The first 9 rows are patterns. Each new row is the sum of 2 different patterns, raised or lowered, with some noise. Before adding, each is slid sideways (what falls off one end comes back at the other) and multiplied by a number that may be negative. Names go in the order of the patterns.
Some rows, each with the names of its patterns after it:
[-22 -19  -6 -24 -21  17 -26 -32   1  -9  -6 -26  13  31  30  -6  32 -21
 -21  12 -15 -28 -22  21 -31  -9  10  -1 -27  27  31 -12  21   8   8 -10
  33 -22 -16  32  28] => (8)
[-25   1 -27  27 -19 -11  20 -20   6  12  23  22   0  24  15 -28 -18  -5
  -6   1  18  32  26  17  27 -23  25 -27 -29 -16   5   3   8 -33  -8  27
 -19  32 -23  30  20] => (4)
[  0 -32  26 -33  18   5 -26   5  14   1 -10 -18 -33  -7 -19 -29  15  15
 -26  13  32   4 -17 -32 -16  33 -19  21 -26  -2  -7  22  -1 -15  10 -10
  -5  -5 -19  31  -7] => (5)
[-30 -16  -6 -14   1  23  30 -24 -18 -32  22   4   2  15  10 -28 -13 -23
  23  26  -4   5  16  21  12  26   1  -1   9  23 -10  -5  32   8  14   5
  -9  -8 -11  -7 -24] => (0)
[-25  -1 -21 -25  17   4  15  31  31   9 -15 -12  -1 -10  -5  26 -17 -30
 -24  -1 -26  -3  26   3 -33 -23 -33 -12 -19  -9  25  20 -30 -18  -2   4
  33 -28 -28  20 -20] => (1)
[ 31   8  13  -8   2  30  -4 -16   1  31  -1  19   1  33  25  27 -28  23
  -1  23 -27  -5   2   4   2  24 -21 -10 -30 -10  -4  -4 -24  32  -8 -29
  -7  19  29  -9  22] => (3)
[  0  -7  -7 -27  20 -29 -30   4   3 -22  10   1  25   4  18  -2   9  20
  -2  -5 -30  25 -29  -7  -3 -14  11  -5  18  -1 -30 -32 -30  19 -12  -7
 -29  -5  33  -5 -23] => (6)
[-24  14  14  26 -10  -1  -3  23   5  24  10   5 -12  12  17  16 -24  -7
  26  20 -13 -31 -27 -25  24  -1 -17  -4   8  15  -9  32 -31 -11  33   2
  31 -20  -5   6  -1] => (2)
[-20 -11  13  13  18 -16  -3 -11 -29   9  23  20  -2   7  20 -13 -28  27
 -13 -18   7  16  -1  12  -5 -33 -10  -8  16 -26  33 -19   0  29   8  19
 -16  27  14 -19   3] => (7)

New rows, each followed by the names of its patterns:
[ 10   7  23  14  -6 -21  -3   5   3 -16  10   6 -17   8  19  -4 -11  -4
  11  11   7  -1  15  12  32  -1   3   6   0   3  -8   7  -6 -21  31   8
  -1   8 -18   8  -4] => (2) (7)
[ 33  33  10  20  -7   9  20   5   4  10  15  18 -28  13  25  16   0  31
  33  11 -27  16   1 -11   4   7   1   1   5 -18  -7 -12  27 -11  17 -15
  -1  29  21  28   0] => (0) (7)
[-19 -15 -23  12 -15 -19 -12  17 -13 -10 -11  -1 -31 -17 -24   6 -23   0
   0  -7 -21   4  13 -18  -5 -23 -14 -23 -16 -31 -35  -4 -24 -32 -15   2
 -30 -18  -6 -38 -26] => (8) (3)
[-16 -37   5 -24  -1 -48  -7 -11  17 -22 -25  -8  -6 -14  -3 -21  10 -26
  -8 -27  14 -50  -6   5 -21 -20 -24 -31 -37 -12 -38 -31 -30 -29   5 -12
 -11 -24   1  10 -26] => (5) (2)
[-20 -29 -30 -43 -40 -10  14  20  17 -24  -1 -28   0 -50 -55 -28 -40   2
  -8 -70 -30 -20 -23   7 -45   3  11 -51 -30 -60   6 -36 -30 -20 -42 -32
 -20  -8   4 -26 -13] => (4) (2)
[-33 -56 -52 -22 -29 -48 -32 -33 -24 -34 -18  15 -20 -33  17 -36 -22 -27
 -39 -40 -38 -21 -37 -21  -3 -30 -41  -6  10 -27   4 -11 -14 -38   5 -31
 -27 -14  -8 -25 -25] => (8) (2)
[  5  -8 -17  15 -17  -2 -16 -16 -22 -29 -14 -26 -16 -35   1 -18  -7  16
   5 -25 -34 -34  22  10   6  -8   4 -28  -6 -24 -12  12   0  -8   7  10
  13  -2   6   4  -5] => (0) (6)
[ 46  24  41  -1  32  69  54   5 -10  42  27  -4  55  22   2  42  35  13
   3  30  33  33  16  66  18  11  43  19 -12  20  63  16  20  54  28 -11
  50  75  33  67  44] => (8) (1)
[  4  20  -7  27  23 -11  12 -16  44  -8 -55 -34 -19 -21  23  15 -15  29
  18   9 -42  35   9 -10 -15  21 -47 -40   6 -14 -18 -21  -3 -18  23  -2
 -47 -18  40  34  21] => (8) (2)
[ -3  15  -7 -33 -29  -1  -5  27  13  -3 -21  30  45  21  33   5   0  10
   6  62   9  32  21  22  -6  -6  -1  55  14   8   0  -5  36  53  -3  27
  18  18  39  43 -29] => (1) (2)
[ 19 -20  11 -40   0  29 -15  25  -8  12  14  -3  -1  -8 -18 -35 -33  -9
  -9  -6  15  14   4 -13   6   1 -10 -18   1 -18  -3 -19  31  28  24   1
   6  -2   5  -7  -4] => (4) (1)
[-28  -8  55   8  21  -7  37  37  28  33  27  30 -18 -16  35 -16 -27  32
  43  45  32 -18  16 -29  18   1  -2  12  -6  47  26  34  13  13  24  11
  25  -7  55 -34  59] => (4) (5)
[ -2  -2 -12 -28 -24 -10  -2 -17  -8 -29   1 -20 -20   8 -14  -4 -25   4
 -15 -28   9 -12 -15 -24 -29 -19 -30 -24 -12 -21 -19 -12 -20 -23 -21 -14
 -31 -35 -18 -16  -2] => (4) (0)
[-41   8 -45 -52 -23 -37 -14 -23 -27 -23 -22 -32 -70 -16 -53 -35 -40   5
 -55 -16  -1   2  -6 -22  -4  -7 -24 -23 -43 -57   7 -35 -15 -40 -38 -26
 -51  -3  -5 -30 -49] => (6) (7)
[ -2  27 -21 -11  32  10  25  -2  41  11   4  37   6  -5  -6  -9  15   6
   5  41  20  28   3  18  -1 -26 -11  -8  -1  21 -13  42  34  33  12   5
   1  31  26  -8  33] => (4) (7)
[-26 -34 -51  -2 -11 -10 -11   5 -53 -33 -18   2  17 -31 -15  -3   0 -20
   8 -13  -7 -14  -1 -27 -12  10   0  -2 -10 -32 -19 -18 -15 -50 -45 -19
 -14 -35 -31 -12  -7] => (0) (2)
[ 23   4 -17   4  26  14  13  20   5  13  43  17  17  13  24  22   4   8
  20   6  24   6  37  -8  23  13 -12  22  35  30  10  10  11   6  -9  15
  17  13   6  32  32] => (5) (7)
[ -2   3 -16   5  23 -16  -2   1 -20  23   9  35  10  -8 -10   3  -8   3
  21  -7 -11   1   9 -25 -17  -6 -11  -6  15 -34 -11  18   3 -32  10  -8
  19 -19  -3 -16  27] => (3) (6)
[ 15  -6 -25 -25  -3  -7 -14   8 -26 -46 -57 -43 -26 -10  28 -30 -51 -40
 -59 -35 -16 -20  20 -18 -63 -35 -25 -27  -6 -52 -62  -1 -36 -48 -37 -30
 -39 -26 -24 -17   5] => (0) (1)
[-10 -14 -30 -37  12   9 -37   1  -1  -6   8  18 -29 -18 -28 -36 -58 -20
   8  -4 -25 -19 -10 -49 -13   9  -1 -14   7 -28 -40 -11  14  -8  12 -13
   1 -21 -50 -45  22] => (1) (3)
[12 24  6  3 41 32 55 -7 23 30 23 22  3 18 -5 22 41 37 25 18 33  6 35 16
 -1 33 41 28 32 44 60 20 44 49 22  8 18 32 35 29  9] => (0) (6)
[-43 -38 -25 -34 -38 -39  -7  10  -4 -30  -2 -43 -42  -5 -39 -55 -46  12
 -46 -42 -19 -13 -30  19  22 -43  -1  -5 -10 -31   4 -37 -48  25  11 -56
 -38 -39 -33 -36  -8] => (8) (2)
[-35 -31 -37 -14 -12 -15 -50 -51 -43 -20 -33 -32 -57 -43 -28 -12 -31 -50
 -10 -16 -51 -53 -68 -34 -69 -15  -4 -41 -54 -66 -17 -24 -11 -52 -33 -26
 -58 -68 -24 -45 -47] => (1) (2)
[ -3  19  10  10 -22  22  14   8   2  26 -10   9  -5  -4   8   1   8 -31
  30  23  -3   7  -6 -18 -42 -10  21  -2 -11  33  34  -6 -16  25 -25 -41
 -16   0 -22  32 -25] => (4) (7)
[ 16 -12  39  -1 -11  15 -10  -5  -3  10  31  37   1  12  24  -1  13  13
 -10  -6  -2   8  28   8 -22  28  -4  30  21  27  -2   2  13   2   8   8
  23  12 -23   2   9] => (5) (1)
[ 11  13  22  32  10  45  43  48  38  21  11  15  64  31  15 -12  32  18
  -7  24  18  33  34 -19  30  36  44 -17  48   0  19  15   2  -7  44  12
  36  28  51  40  40] => (5) (3)
[-27 -32 -44 -50  -4 -26 -36 -65   8 -59  -1 -17 -57 -27 -21 -19 -36 -40
 -47 -37 -54 -64 -10 -17 -61  -9  18 -34 -40 -51 -45  -1 -46 -12 -50 -16
 -30  -1 -33 -32 -29] => (5) (7)
[-37 -13 -28 -45  -3 -40 -50 -38 -51  -5 -11 -19 -26 -36 -32 -40   5 -36
 -32 -39 -16 -13 -33 -21 -21 -22 -28 -52 -18 -54 -52 -43 -48 -51 -26 -36
 -10  -8   4 -44 -33] => (0) (6)
[-11  -2  36   2  30   9  21   3  23  -1  25 -22   7   6  13  -9 -23 -19
  -8   8  -7 -29  -9   5  10 -20  42 -29 -24  23  10  41 -20   8  21   5
 -14   6  14  37 -12] => (3) (2)
[ -4 -23 -17  22 -23 -16   6 -41 -42  12 -28 -39  -7  12  14 -11 -53  -3
 -41   0  -3 -21 -52 -29  -7 -39 -13  -1 -14 -21 -56 -29 -26   0 -43  21
 -23 -36  -4 -24 -30] => (5) (1)
[  7  45  26  25  14  59  20   9  28  44  -4  30  53  30  69  45  13  33
  40  25  15  61  37   9  21  15  14  12  47  19 -21  34  20  44 -13  61
  44  50  41  51  -3] => (8) (5)
[ 26  -5  -6  22   2  -3  22  -2   2  26  21  35  38  36   9  13  -7  12
   4   6  41   1  -2  -3   2 -17  -1  42  13 -13 -13 -14  18  -4  -2  34
  27 -12 -10  20   7] => (1) (6)
[ 13  17   5 -33 -38  26 -20 -29  11  -1  -1 -13 -36   0 -46  23  13 -27
 -18   6  -3 -31   0 -14  -2  34 -29   2 -24  40 -58  35 -25 -38   6 -31
  -9 -33 -10  18  17] => (5) (7)
[ 33  33   1  25  22  74  54  51   9  19  43  17  16  27  50   9  42  40
  -2  41  -6  23  32  32  24  53  15  26 -15  53  44  24  -2  31  -7  14
   5  34   2   9   4] => (6) (2)
[-18 -41 -46 -29 -26 -23 -27 -17 -19 -45 -30 -22 -27 -28 -15 -15 -25 -38
  -7 -37  -4 -58 -49 -41 -36 -35 -14 -46 -25 -28 -55 -13 -47 -23 -32 -52
 -46 -46 -17 -47 -49] => (4) (0)
[ 39 -11   3 -13  35  28  34  17  13  53  15 -14  36  42  38   4  51  19
  -9   9  54  -2  22  35  61  31  53  21   9  37  21  37 -19  76 -12  23
  49  23  53   9  65] => (6) (7)
[33 22  3 34 48  4 24 18 27 31 35  1 16  2  1  4 21 23 17 14 39 27 -7 19
 43 50 35 49 10 10 29 39 26 30 32 14 42 14 -7 34 13] => (1) (2)
[-32 -33   4  22 -16 -12 -11 -21  -7  13   9   2 -26  -5 -38 -36 -41 -10
 -13  20 -13 -29   0  16  28 -42  -6  13 -28 -22  10 -42 -46  11 -22  -5
   8  17 -26  -2  -4] => (8) (1)
[-21  61  23  41  48  17 -16  -7  17  45  55  46  18  14  23  36  41   3
  33  58  17  27  35  43  15  36  14  18  45  22  23 -13  20 -23  37   9
  -5  34  32  16 -20] => (0) (7)
[-48 -31 -43   3 -39 -21 -63 -16 -35 -25 -53 -13 -23 -42 -25 -19 -47 -20
  -1  12 -38 -22 -27  -1 -40  -7  13  -8 -16 -20   2 -31 -34 -27 -48 -38
  -2 -29   9 -24 -22] => (0) (3)
[  7 -12 -32 -39 -29 -31 -16 -13 -15 -30  -9  -5 -23  -9 -32 -28   0  -3
   1 -23 -25  -4 -31 -21 -12 -23  -9 -30 -12 -30 -14  -8  -9  -5 -11 -28
 -18 -16  -3 -27 -15] => (2) (7)
[ 10 -34 -19 -10  -7 -18 -34 -12 -30 -18 -23 -32   4 -18  -4 -46  12 -31
  -5  -6 -34 -10 -15 -12  -9 -13 -22 -29 -22 -30   5  -6 -45  -6  12 -14
 -23 -31 -14  -2 -15] => (5) (6)
[ 41 -28   6  38  60  -3  42 -23  34  61  -3  21  34  28  49  65  10  29
  30 -20 -21  32  20  -2  13  39  48   9   4  57  18  40  42  24 -22  16
  57  28  51  28  37] => (5) (1)
[21 13 30 39 26 22 24 14 27 18 10  9 50 17 32 14 31 22 16 19 11 -1 23 25
 28 27 34 38 24 -1 12 45 26 15 18 30  1  4 11 28 37] => (0) (3)
[-25 -33 -47 -34 -32  -9 -27 -28 -42  -9 -13 -37 -35 -12 -39 -10 -20 -21
 -32 -34 -32 -32 -68 -36 -18 -36 -39 -31  -7 -59 -59 -56 -24 -22 -29 -37
 -23 -39 -41 -62 -15] => (0) (3)
[ -2   8 -24  10  22  -7  -6 -16  -9 -22 -33  -6  -1  17  10 -17  23  38
  13 -20  15 -14 -12 -48  -1  -7  52 -29   3 -17  18   2  22   8  19 -31
   6  17  27   2  -6] => (0) (3)
[ 21  55 -13   5  -9  41 -10  31  -9  -8  -4   1  26   9 -35  17 -21   5
  -3  27  15   3  65  39   2  26   0   8  17  30 -26 -11  47  15  13  25
  48  61  44   6  34] => (3) (6)
[-38 -38 -49  17   7 -49  -6   8  -8 -32  15 -48 -19  39  -5  20 -43   5
 -34   0 -32 -25  -9  -7  -9 -36 -26  21 -11  22   3 -20 -34 -17  13   4
 -25   5  -1 -14 -40] => (2) (7)
[-19  13  13 -27 -11 -29  16 -32 -10   6   8 -35 -41 -22 -23 -33 -15 -35
  -9 -28 -40 -15   7 -23 -43 -22 -12  -8 -53 -41 -25  25 -11   3 -45   8
   2 -13 -20 -23 -23] => (3) (2)
[ 3 36 21 47  0 52 25 14 49 25 25  7 22 32  6 20 34 32 34 35 32 10  8  8
  7 14 48 19 41 44 43 18 14 32 40 25 14 43  8 42  6] => (4) (7)
[ 26  24   4 -13  22  60  40  25  19  42  37   3  39  21  11  32  27  39
  23   7   4  23  10  47   8  71  15  39  52  41  56  13  49  26  28  15
  10  19  33  47  43] => (6) (7)
[-12 -33 -16 -34 -33 -45 -33 -19 -39 -39   0  -7 -30 -22 -27 -31 -35 -31
 -26 -33   3 -23   3   0  -6 -24 -31 -38   6  -7 -23 -21 -41  -6 -44 -36
   5 -15   4 -46 -19] => (4) (0)
[ -4  -8  10  16  19  -6   4  15   0  -8 -23 -20   9  -8   7  -8  17  18
   0  -8 -20  21   2   5   9   1   3  -7  -9   2  31 -14  15  13   4  13
  25   5  -2   0   1] => (5) (0)
[-15 -18  23  12  23  15 -10   8  10   1 -19   1   9   1  -2   7  -3  33
  -4  10  12  39   6  19  -3  22 -19  21  35  38  32   6  26  38 -21  29
  33  13 -10 -18  21] => (4) (3)
